The same things were measured in two ways. Each way mixes the same 5 hidden numbers, adds some noise and spreads widely along 2 directions of its own, which tell nothing about the thing.
In the rows, 128 means zero.
Some things both ways: the first way, then the second way.
[147 142  96 141 145  89 108 135 131 121 135  99 135 138 114 103  91 144]
[120  93 143  90 121 108 121 131]

[104  85 121 193 103 110 140 140 129 137 159 153 134 176  50 107 117 167]
[177 196  80 123 103  97 141 131]

[ 67 135  92 202  85 141 129 158 150 157 125 141 114  77  94  99  95 121]
[211 161 206  81  86 125 192  53]

[115 122 113 212 126  88 101 107 131 149 162  69 124  91 139 110  79  87]
[104 116 122 162 165 142 153  50]

[123  87  53 151 158  71 152 115  85 140 148 125 139 153 105 133 160  96]
[187 142 128 146 133 127 190 177]

[126 126 134 155 155 130 156 142 103 127 157 119 139 157  93 125 115 165]
[117 139 177 173  93 137 118 138]

[ 91 158 112 140 125 140 150 151 125 184 118 122 116 101 170 146  88 117]
[127 138 172 111 104 148 169  84]

[125 143 142 154 155 153 170 150 108 136 157 117 137 140 107 130  99 148]
[108 181 116 157  71 171 143 118]

[121 142  84 152 141 102 125 134 129 144 133  97 129 103 142 120  95  92]
[147 107 142 106 118 138 135 117]

[139 147 155 180 115  92  77 127 146 151 147  80 122 104 161 132  94 157]
[ 43  84 128 114 185 113 133  46]

[145 158 117  78 171 141 169 162 115 134 135 135 142 185 123 134  87 178]
[112 120 150 116  52 126  68 199]

[ 95 123 109 165 102 119 131 148 129 175 122 143 123 130 124 130 108 145]
[161 152 106  93 108 109 141 108]

[119 126  99 181 108  94  93 129 158 139 147 104 129 120 101  92  67 126]
[157 112 119  93 124  97 100  95]

[ 92 145 130 191  86 142 109 158 157 149 125 134 112  91 100 107  98 164]
[167 131 128  74  91 120 104  77]

[102  95 126 201 124 122 152 128 110 139 162 124 134 147  72 112 112 132]
[160 188  94 166 102 132 157 112]

[167 107 155 138 157  96 142 131  94 104 174 125 146 210  72 135 149 211]
[ 82 122  78 174 121 108  60 203]

Other things, the second way, with their names:
<76>: [ 98 149 105 166 134 128 127  95]
<108>: [115 137 110 104  90 130 104 132]
<6>: [106 127 128 108 140 134 151  55]
<361>: [103  77 126  98 182 100 130 105]
<400>: [114 136 130 113  93 137 133 134]
<247>: [180 203 111 132  74 148 159  74]
<368>: [150 157  99 143 112 133 133 114]
<373>: [111 147  94 132 104 110  97 143]
<188>: [ 90 151 137  97  49 141  86 115]
<21>: [149 141 103  73 128 110 133  69]
<157>: [159 124 127  80 129 117 153  76]
<346>: [156 107 223 117 119 126 181 114]
<24>: [ 94 144 152 143  82 165 127 117]
<362>: [106 114 128 111 154 101 122  63]
<163>: [ 63 102 119 161 128 110  79 159]
<275>: [127 154 118 133 106 155 156  84]
<97>: [186 161 123  88  94 104 133  96]
<412>: [179 135 197 144  91 137 163 152]
<89>: [151 108 179 120 143 102 175 131]
<203>: [107 106 136 139  89 126  77 151]
<394>: [166 157 148 117 103 112 153 104]
<303>: [117 160  28 123 103 122  74 124]
<143>: [114 153 143 218 124 142 165 183]
<255>: [155 133 172 129 112 108 144 120]
<380>: [148 139 118 194 176 110 169 102]
<32>: [136 186 112 124 101 158 183  42]
<14>: [178 183 120  71   4 133  95 138]
<145>: [115 110 169 192 158 118 138 109]
<101>: [123 132 166 155 107 140 152 153]
<406>: [129 122 170 124 127 126 159  91]
<219>: [105 129 114 116 115 138 116  85]
<399>: [ 92 130 133 150 120 123 117 128]
<106>: [171 151 149 129  77 143 150 181]

Some of these things the first way, each followed by its name:
[132 145 122 137 142 130 147 148 112 138 136 123 131 133 117 131 112 153] -> <400>
[122 127 126 199 111 101  89 127 156 139 155  98 127 117 119 100  67 145] -> <362>
[139 149 152 157 134 133 138 148 122 110 146 117 133 150  81 120 137 205] -> <203>
[110 145 122 178 115 114 113 137 142 158 135 101 124  98 139 123  92 132] -> <6>
[108 123  81 107 152 122 185 152  97 170 115 150 126 151 150 159 127 115] -> <106>
[ 95 136  89 166 108 102 115 137 139 183 120 115 112  91 168 132  78  96] -> <157>
[125 182 167 124 132 174 158 175 138 145 132 137 127 143 115 126  73 198] -> <188>
[ 93 120 100 166 109 124 140 145 128 177 133 137 118 132 127 131  89 118] -> <394>
[ 84 155 155 143  88 202 178 195 133 161 119 189 116 138  83 136 132 224] -> <14>
[133 127 108 140 162 113 152 135 101 128 152 117 139 151 103 126 126 139] -> <101>
[ 95 123  77 136 135 121 168 139  95 183 115 150 120 134 153 153 128 102] -> <412>
[ 86 135 125 187  78 114 104 148 151 190 122 129 110  98 153 133  92 140] -> <21>
[122 139 147 148 115 142 138 153 117 139 136 137 124 145 100 135 137 194] -> <108>
[104 142 115 198 132 132 130 135 143 142 158  90 126  92 111  93  58  98] -> <32>
[121 128 154 174 116 129 133 141 128 158 149 126 132 150 111 132  90 179] -> <303>
[117  70 109 222 122  68 117  97 107 143 174 101 135 133  90 111 128 111] -> <380>
